The rows are grouped in 2 different ways at once. Each group adds its own fixed numbers to the row, and there is some noise. The rows also spread widely along 3 directions, which tell nothing about the answers.
Known rows, each followed by its group in each grouping:
[ 27.6  -5.6  41.0 -19.2  11.8   9.9 -17.6  22.4 -11.6  51.4 -25.6  27.7
  15.3  -2.0   6.4   9.6  16.0  -2.8] : maf z816
[  5.4 -28.4  38.2 -23.4   9.7  -2.3  -9.9  25.3   5.2   0.1   4.0   4.0
   4.9   7.2  11.6  61.8 -28.1   2.0] : maf z734
[-24.5  33.5 -48.1  26.0 -20.6   6.0  18.4  -9.6  -0.7 -15.5  39.1 -15.0
  29.6  10.4   0.5 -15.9  22.8 -11.4] : tem z566
[-21.4  17.7 -24.8  -9.1  -4.3  -4.2   2.6  24.3  17.3 -13.2  30.3 -11.8
  14.4  18.5  10.4  -4.2  11.5  -0.2] : tem z730
[ 11.2 -26.7  12.7 -25.1  -1.8  12.8 -18.2  29.7 -17.6  11.8  -7.5   9.2
   8.1   1.0  21.2  57.0 -38.2  -7.2] : tadi z566
[ -6.3  23.2   8.5  -6.5   2.9   2.4 -15.1 -28.9 -27.2  48.6 -19.6  14.8
  26.1  -0.7 -20.0 -24.9   2.2  13.0] : tadi z997
[  4.7 -23.5  16.2 -10.1  12.2 -13.5  -7.8  29.6   7.2 -11.9  13.7 -11.4
  13.2  11.7  14.5  25.0  -8.4  -7.5] : tem z734
[ -3.2 -19.4  18.2 -32.4  12.5   2.1 -23.8  43.3   8.4   6.1  -6.4   3.8
  -3.8  18.7  21.5  56.9 -25.4  -6.0] : tadi z730
[-34.2  12.6 -36.0  13.6 -24.8  24.8  -9.5 -23.5  -2.3  -2.3  19.6  15.6
  22.7 -18.1  -0.1   4.4 -10.2  14.6] : tem z859
[-35.2  15.8 -45.3  20.4 -19.2   9.4   1.1 -30.2  10.4 -18.6  16.9  13.1
   6.4  -4.9   0.7  24.7 -12.4  12.0] : tadi z859
[  3.1  20.4  -9.4   7.0   3.2  -6.5   3.2  21.5   4.9   3.5   9.0   6.8
  19.5  14.0   5.8 -25.7  52.0  -6.4] : tem z816
[ -2.2  -4.2  13.3 -15.8  -3.3  10.0 -33.9 -18.6 -16.8  33.9 -26.2  12.0
  12.1  -3.6   4.1  30.5 -56.0  15.0] : tadi z997
[-19.7  26.7 -11.2   8.3  -9.8  11.3   9.0 -21.5 -23.8  29.6  16.9   3.8
  39.1 -12.9 -18.3 -35.6  41.9  -5.7] : tem z566
[-25.1   8.5 -17.1  -0.1 -17.8   4.6  -3.9  24.5  27.1 -23.1  23.6  -5.6
  10.4  27.4  24.6  35.6 -21.6  10.5] : maf z730
[ -1.8 -26.4  25.1 -32.8  -2.4  18.3 -23.8  21.4  -4.7  13.5  -5.6   7.9
  12.0   3.4  16.5  44.9 -32.4   6.7] : tem z730
[  2.8  -1.7  11.3 -13.1 -13.6  38.7 -11.6 -13.7 -34.6  33.6   0.1  17.1
  30.6 -14.3 -10.3  10.6  -9.3  -3.5] : tem z566
[-11.8   5.5  -7.2   0.6  -9.1  24.9 -10.9 -21.5 -37.6  29.8  -3.5  20.0
  15.9 -19.5 -10.7  20.1 -14.8   3.9] : tadi z566

New rows. What belongs after each?
[-17.1  -4.6   3.6 -20.7   5.3  10.5 -14.7  14.3   5.3   8.2  -7.1  10.2
  -1.3   5.4   6.5  38.0 -29.8  12.3] : tadi z730
[  8.8 -11.0  25.9 -23.6  -2.7  24.0 -13.1   2.8 -38.1  44.4  -1.1  19.9
  36.0 -19.6  -3.5   8.3   1.1  -8.1] : tem z566
[  1.2  -8.4   1.2   3.8  -6.3  21.8 -19.2  -5.9 -11.9  26.5 -23.6  29.7
  -3.1  -5.3  -7.3  32.4 -26.4   8.2] : tadi z816
[-26.3  26.7 -39.1  11.1 -27.8  13.5  -9.9 -40.9  -1.1   4.6  -5.7   7.8
  13.5   2.0 -10.4   2.5 -34.3  26.6] : tadi z997
[-44.4  24.7 -51.9  29.0 -13.4  10.9   4.7 -44.7   8.0   6.2  15.1  22.8
  15.1 -19.8 -29.2  -4.5  11.7  16.9] : tadi z859
[  7.3   6.9  22.7 -21.5  11.5 -10.3 -24.3  -3.7 -10.0  30.0 -18.9   0.3
  20.1   2.0  -1.4  -1.3 -10.3   4.3] : tadi z997
[-17.5  31.5 -20.3  10.1  11.8  -9.0  15.7  14.3 -12.5  17.7  18.0  -2.2
  32.5   0.9 -20.8 -34.6  66.3 -19.3] : tadi z566
[ -2.1 -14.9  22.2 -35.2  25.4  -1.4 -18.4  33.8   1.4  21.0 -20.1  12.0
   2.3   5.5  -4.5  21.9  -1.4  -6.8] : tadi z730
[ -2.9  25.1 -23.9  23.7 -12.0   3.8  12.9  15.1  14.0   2.5  18.9   7.9
  11.0  19.5  11.6  -1.2  27.0   0.4] : maf z816
[-37.0  23.4 -45.3  26.3 -10.2   6.6   4.2  -9.3  16.0 -17.9  17.4   9.1
  13.1  -4.9   1.8  14.6   5.1  13.4] : tadi z859
[ -6.2   7.7 -28.1  18.9 -38.9  16.6  -1.5  -6.8   1.3  -4.7   9.1   9.2
   3.5   6.9   9.3  18.2 -17.2  11.4] : tem z816
[-12.7   5.0  -8.2  -1.6 -22.6  27.5  -8.2 -12.8 -28.7  19.1   6.1  12.9
  29.0 -14.8  -9.7  12.6 -10.9   0.9] : tem z566
[-37.5  29.5 -53.9  16.1 -13.5  29.2   7.5 -39.1 -19.4  12.6  14.5  10.9
  20.1 -10.9 -25.2   1.3  -1.4  15.6] : tadi z566
[-18.9 -14.5  -5.8  -7.9   6.2  -3.4  -8.7  -1.5   3.2   3.9  -1.2   1.7
   3.3  -7.3 -15.5  41.8 -16.6   4.7] : tadi z734
[ -9.5 -12.2  -7.0   3.6   6.7 -11.6  -0.3  31.4  25.6 -25.6  15.2 -15.0
  -4.1   9.5   1.3  34.3 -12.5  -0.3] : tadi z734
[-12.7  21.6  -3.2  -3.7  10.5   2.7   6.6  -4.8 -21.1  36.7   1.8   6.3
  28.2 -16.6 -28.5 -25.0  41.5 -12.3] : tadi z566
[-41.3  17.7 -53.5  18.3 -32.1   0.2  13.6 -20.7  12.8 -32.6  38.4 -14.3
  14.1   3.3  -9.1   2.0  -3.8  10.7] : tem z734
[-18.1   1.4  -0.3  -9.0 -13.2  14.9  -5.8 -16.4  -5.7  11.4   8.2  12.3
  12.5 -12.4 -17.7  30.2 -27.4  14.9] : maf z734
[-28.5   5.2 -28.7  10.3  -5.9  -6.4   6.6 -11.4   7.5 -10.2  10.0  -8.6
   7.7  -0.9 -19.3  24.8  -4.2   7.8] : tadi z734
[ -6.1  22.2 -10.3   4.7  -5.1  -6.9 -14.9   4.9   5.0  10.3  -4.4  -8.6
  21.2  14.9  11.9   4.2 -10.6   6.8] : tadi z997
[ -0.2 -26.6  23.0 -16.9  -3.7  11.4 -14.1   3.3  -7.0   5.7   0.0   9.2
   9.4 -10.1  -8.8  66.7 -49.1   6.4] : maf z734
[-15.8   3.1 -17.6   3.8  -6.0  -2.5  -3.7  10.4  14.0 -10.6  24.5   8.4
  30.7  -3.4  21.2   7.4  16.2   4.5] : tem z859
[  7.0   6.9  -4.9   4.7  22.8 -17.8   8.5  34.0  11.8   4.9   1.4   0.6
   8.2  19.3   4.9 -18.0  59.6  -9.0] : tadi z816
